There are 9 hidden switches. A switch that is on adds its own fixed numbers to the row, and there is some noise. The rows also spread widely along 11 directions, which tell nothing about the answers.
(in the rows, 100 means zero)
Known rows, each followed by its switches (1 for on, 0 for off):
[73 104 96 94 94 88 79 86 97 114 78 97 117 111 103 108 87 105 80 129 80 114 101 107 59 114 109] => 1 0 0 0 0 1 0 0 0
[115 87 111 110 136 72 122 128 74 91 70 80 91 118 74 103 93 75 103 78 118 83 70 138 102 113 103] => 1 1 0 0 0 0 0 1 0
[98 96 85 134 101 95 94 94 95 95 110 114 88 87 114 132 87 127 91 115 89 99 96 100 93 110 80] => 1 1 1 1 0 0 1 1 1
[92 109 98 105 77 112 76 78 117 102 109 81 104 119 97 105 68 86 95 63 102 123 99 114 82 104 100] => 0 1 0 0 0 1 1 1 1
[93 120 114 123 113 122 89 82 98 89 95 75 102 107 108 109 85 100 98 86 101 108 92 115 107 99 117] => 1 1 0 0 1 0 0 1 1
[96 97 96 134 69 94 95 116 109 83 110 71 134 83 68 67 81 73 86 72 114 98 61 119 93 96 115] => 1 0 0 0 1 1 0 0 1
[91 108 114 100 111 112 97 98 107 104 84 71 114 90 97 76 86 87 97 87 105 108 75 111 98 94 101] => 0 0 0 0 0 1 0 1 0
[87 82 76 121 99 131 94 70 122 89 90 57 77 86 91 126 79 116 101 108 108 116 97 114 100 113 103] => 1 0 0 0 0 1 1 1 1
[84 96 106 84 86 84 99 109 95 101 88 85 112 118 92 90 75 83 79 76 86 93 73 111 71 105 117] => 1 1 1 0 0 0 0 1 0
[86 57 90 77 74 106 85 96 94 83 115 57 96 107 94 117 81 109 106 88 91 94 83 110 79 131 86] => 0 1 0 0 1 0 0 1 1
[81 97 102 117 110 84 110 93 94 109 89 63 97 87 94 95 95 97 97 76 101 96 93 108 116 114 120] => 1 1 0 0 0 0 1 0 0
[100 86 72 142 101 109 79 89 113 94 112 87 96 75 85 130 94 126 106 138 100 114 103 116 99 118 79] => 0 0 1 0 0 1 0 1 1
[66 94 126 70 126 113 94 80 88 106 77 39 85 134 128 108 76 101 109 45 94 104 93 111 109 124 118] => 0 1 0 0 1 1 1 1 1
[70 133 94 129 43 140 77 82 130 88 122 68 123 63 113 99 66 115 80 111 83 88 98 83 106 82 114] => 0 1 0 0 0 0 0 0 1
[84 105 89 133 92 98 92 82 106 104 113 87 101 80 97 107 97 112 96 94 98 112 104 104 103 107 106] => 1 0 0 0 0 0 1 0 1
[104 93 73 121 53 93 114 96 122 87 118 114 91 92 89 115 88 93 88 74 85 105 79 103 85 89 108] => 0 1 1 0 0 0 0 1 1
[116 92 82 148 97 123 74 71 123 79 113 86 118 76 77 96 86 87 99 112 119 135 88 131 85 99 91] => 1 1 0 0 1 1 1 0 1
[69 95 96 77 70 99 76 61 115 115 103 92 127 100 115 83 87 92 81 89 74 134 91 97 52 104 111] => 0 1 0 0 1 1 1 0 0
[85 102 109 103 114 119 96 74 101 96 96 80 67 128 124 126 77 111 110 57 99 121 109 107 104 115 93] => 1 1 0 1 0 1 0 1 1
[76 85 101 88 94 124 95 75 91 81 99 83 94 85 134 118 90 128 92 123 72 100 79 85 79 106 97] => 1 1 0 1 1 0 0 1 1
[90 88 105 102 70 104 84 99 99 90 125 75 101 104 92 97 89 93 111 66 98 111 93 101 95 107 104] => 0 0 0 0 0 1 0 0 1
[97 124 106 141 65 102 90 87 122 96 136 104 133 76 100 59 87 73 89 44 103 124 75 103 102 76 104] => 0 1 0 0 1 1 1 0 1
[104 120 109 134 91 86 81 99 81 96 125 112 97 128 101 122 96 99 102 68 96 117 110 100 94 104 123] => 1 0 1 1 0 0 1 0 1
[86 108 121 111 89 117 71 96 87 91 125 54 109 96 103 95 85 107 105 86 102 104 99 94 104 114 97] => 1 1 0 1 0 0 0 1 0
[88 86 121 85 104 79 87 82 78 96 118 103 114 109 112 84 116 89 101 77 74 126 80 96 71 106 120] => 1 1 1 0 1 0 0 0 1

New rows. What belongs after each?
[92 105 91 124 84 112 78 91 95 84 110 99 106 87 103 122 92 115 88 141 81 102 95 92 80 96 120] => 1 0 1 0 0 0 1 0 1
[116 105 106 105 118 101 90 84 95 95 96 110 110 116 102 107 91 82 95 90 101 121 79 125 74 96 96] => 0 1 0 0 1 0 1 1 1
[89 96 95 125 94 94 99 101 108 100 96 76 108 84 85 91 82 96 91 90 106 100 83 115 97 110 97] => 1 1 0 0 0 1 0 1 0
[94 85 94 99 107 100 101 90 104 92 91 94 91 102 105 113 90 98 100 100 85 108 85 110 86 104 103] => 0 1 1 0 0 1 0 0 1
[91 82 98 106 94 124 67 75 109 87 124 75 93 103 95 106 90 106 114 92 98 135 107 105 87 114 98] => 1 0 1 0 0 1 0 0 1
[122 84 119 100 117 87 97 117 67 77 99 93 92 129 87 100 97 67 106 80 102 108 69 113 80 102 119] => 1 1 1 0 0 1 1 1 0
[117 93 90 125 118 98 73 89 101 91 105 99 105 107 79 114 86 90 97 110 110 120 99 131 80 111 92] => 1 1 1 0 0 0 1 0 1
[97 70 99 88 103 84 81 99 76 87 105 94 108 120 95 116 92 100 99 111 93 105 87 121 64 127 88] => 1 1 0 0 1 0 0 0 1
[91 83 95 83 88 103 94 91 95 96 88 72 88 121 103 121 79 95 97 87 89 107 87 104 73 115 110] => 0 1 0 1 0 1 1 1 0
[109 102 94 141 101 87 86 84 98 98 125 93 99 91 82 121 113 97 115 94 103 122 110 116 105 109 103] => 0 1 0 0 0 0 0 0 1
[109 107 105 137 102 93 100 90 101 93 110 100 101 98 89 91 107 84 102 65 104 133 78 106 94 87 123] => 1 0 1 1 0 1 0 1 1
[115 82 107 79 88 112 115 99 96 76 113 104 83 111 108 93 81 75 101 53 98 106 61 103 83 82 91] => 0 1 0 0 0 0 1 1 1
[80 67 102 99 111 91 111 91 93 93 97 58 91 73 97 86 104 102 106 85 96 105 72 106 104 114 99] => 1 1 0 0 0 1 0 1 1
[81 92 101 96 83 106 102 100 93 90 99 75 102 97 112 111 88 106 97 94 82 86 87 97 96 109 116] => 0 1 0 0 1 0 0 0 0
[72 135 103 107 63 122 75 94 103 99 97 74 115 129 118 131 61 113 82 85 85 92 103 99 85 104 126] => 0 0 0 1 1 0 0 1 1
[90 134 115 102 104 126 75 76 108 101 86 89 103 133 107 112 71 90 92 88 98 119 113 115 85 98 118] => 1 1 0 0 0 0 0 0 0
[68 92 103 86 87 100 74 55 103 104 108 88 112 88 120 93 107 102 88 110 63 138 93 83 60 100 131] => 1 1 1 0 0 1 1 0 1
[113 88 116 106 112 75 115 101 81 97 109 105 99 104 101 83 111 72 108 50 102 118 65 111 95 99 102] => 0 1 0 0 1 1 1 1 0
[97 84 118 73 101 118 76 107 82 77 101 72 107 116 103 98 85 87 107 107 88 102 76 101 75 102 110] => 0 0 1 0 0 1 0 0 1
[82 105 119 102 102 109 92 119 95 95 108 75 129 62 115 64 80 103 88 106 91 72 72 94 113 95 84] => 0 1 1 0 0 0 0 0 0
[97 124 96 146 81 90 121 88 117 96 98 104 100 84 92 93 99 80 87 63 97 120 76 107 102 74 132] => 1 1 0 0 0 1 0 1 1
[90 83 95 96 60 120 88 74 97 75 124 103 91 107 118 112 95 101 100 87 77 127 85 83 65 93 121] => 1 0 0 0 1 1 1 0 1
[92 116 84 145 90 96 77 64 111 104 102 88 104 101 91 128 95 99 95 103 98 136 114 114 82 109 125] => 1 1 0 1 0 1 1 0 1
[120 75 103 91 127 112 114 78 101 85 102 102 58 129 96 113 93 84 119 48 112 134 88 126 92 103 85] => 1 1 0 0 0 0 0 1 1
[83 105 101 120 101 119 91 87 98 83 89 69 102 83 111 112 85 110 94 122 91 97 88 99 98 101 115] => 1 1 0 1 0 1 0 0 1
[92 116 100 123 78 110 105 108 98 85 98 82 99 96 93 112 82 99 88 94 96 88 80 101 100 90 126] => 1 0 0 0 0 0 0 1 1
[89 95 102 113 76 84 101 98 82 90 114 102 92 100 108 115 105 102 100 97 79 106 95 86 88 102 120] => 1 1 0 0 0 1 0 0 0
[93 77 104 69 136 90 100 84 109 117 71 60 101 128 84 84 80 75 104 49 116 117 89 141 83 129 85] => 0 1 0 1 0 0 0 0 0
[126 93 91 129 99 109 87 86 103 82 115 107 100 94 88 118 99 91 106 110 105 131 85 117 78 96 86] => 0 1 0 1 0 1 0 1 1
[97 84 102 100 93 95 95 94 92 93 103 76 92 112 88 110 108 90 112 85 87 119 94 100 89 109 132] => 0 0 1 0 0 1 0 0 0
[138 104 103 115 75 139 87 106 91 55 123 118 96 108 105 116 79 84 101 109 103 112 65 99 70 70 96] => 0 0 0 1 0 1 1 1 1
[70 101 99 110 98 78 91 108 85 114 106 109 108 86 123 105 87 135 83 115 80 87 95 89 89 119 73] => 1 0 1 1 0 0 0 1 0
[95 88 98 95 89 117 112 90 101 75 88 88 90 95 102 99 95 87 95 102 87 111 66 96 79 81 130] => 1 0 0 0 0 1 0 0 1
[78 71 94 99 61 113 88 81 102 82 130 77 106 57 106 82 100 108 96 109 82 115 75 78 79 95 104] => 1 0 0 0 0 1 1 0 1
[84 150 121 134 93 107 90 82 114 108 108 99 126 102 120 82 87 83 91 51 95 120 96 105 112 81 121] => 0 1 0 0 1 1 0 0 1
[90 98 127 98 132 122 55 81 85 91 101 54 121 92 102 85 100 97 110 130 96 122 96 103 89 111 112] => 1 1 1 0 0 1 0 0 0
[106 126 124 131 125 96 109 104 78 91 101 114 104 109 123 102 112 92 105 71 90 111 78 97 110 83 129] => 0 0 1 1 1 1 0 0 1
[69 123 102 103 66 109 69 45 111 113 123 100 119 93 130 110 103 114 87 95 65 139 107 81 71 94 120] => 0 1 0 0 1 0 1 1 1
[85 123 90 137 103 81 129 105 111 117 80 113 94 95 105 100 82 105 81 64 103 90 91 111 114 97 99] => 1 0 0 1 0 0 0 0 0
[102 81 106 109 91 97 80 104 82 78 122 92 97 106 96 112 94 98 105 104 90 111 84 103 78 111 99] => 1 1 1 0 0 1 0 1 1
[100 91 90 118 91 134 95 95 109 74 86 57 87 118 84 124 69 97 101 89 112 105 84 125 95 109 117] => 1 0 0 0 1 1 0 1 1
[84 105 102 126 88 88 90 106 87 95 107 109 125 75 113 97 95 116 82 125 84 97 74 98 82 99 95] => 1 0 0 0 1 1 0 1 1
[77 91 116 111 121 60 94 108 72 107 95 66 103 109 94 103 106 96 104 82 90 97 96 112 103 130 126] => 1 1 1 0 0 1 0 0 1
[104 91 115 94 87 109 89 83 80 77 128 102 84 114 115 117 101 100 111 81 87 124 89 90 78 97 103] => 1 1 0 1 0 0 0 1 1
[110 104 116 101 112 99 84 102 86 90 100 100 117 108 102 92 99 84 97 100 93 118 69 105 73 90 107] => 0 0 1 1 0 1 0 1 1
[97 119 115 125 91 106 99 100 82 87 116 116 101 89 128 100 94 107 92 95 89 107 77 82 94 80 103] => 1 0 0 1 0 1 1 1 1
[96 96 114 97 104 141 104 76 108 75 103 91 80 112 128 100 77 94 105 62 96 118 86 104 102 89 103] => 1 1 0 0 1 1 0 0 1
[95 110 114 105 118 115 80 84 99 94 102 93 114 93 110 89 88 97 93 109 98 111 90 111 89 95 90] => 1 1 0 0 0 0 0 0 1
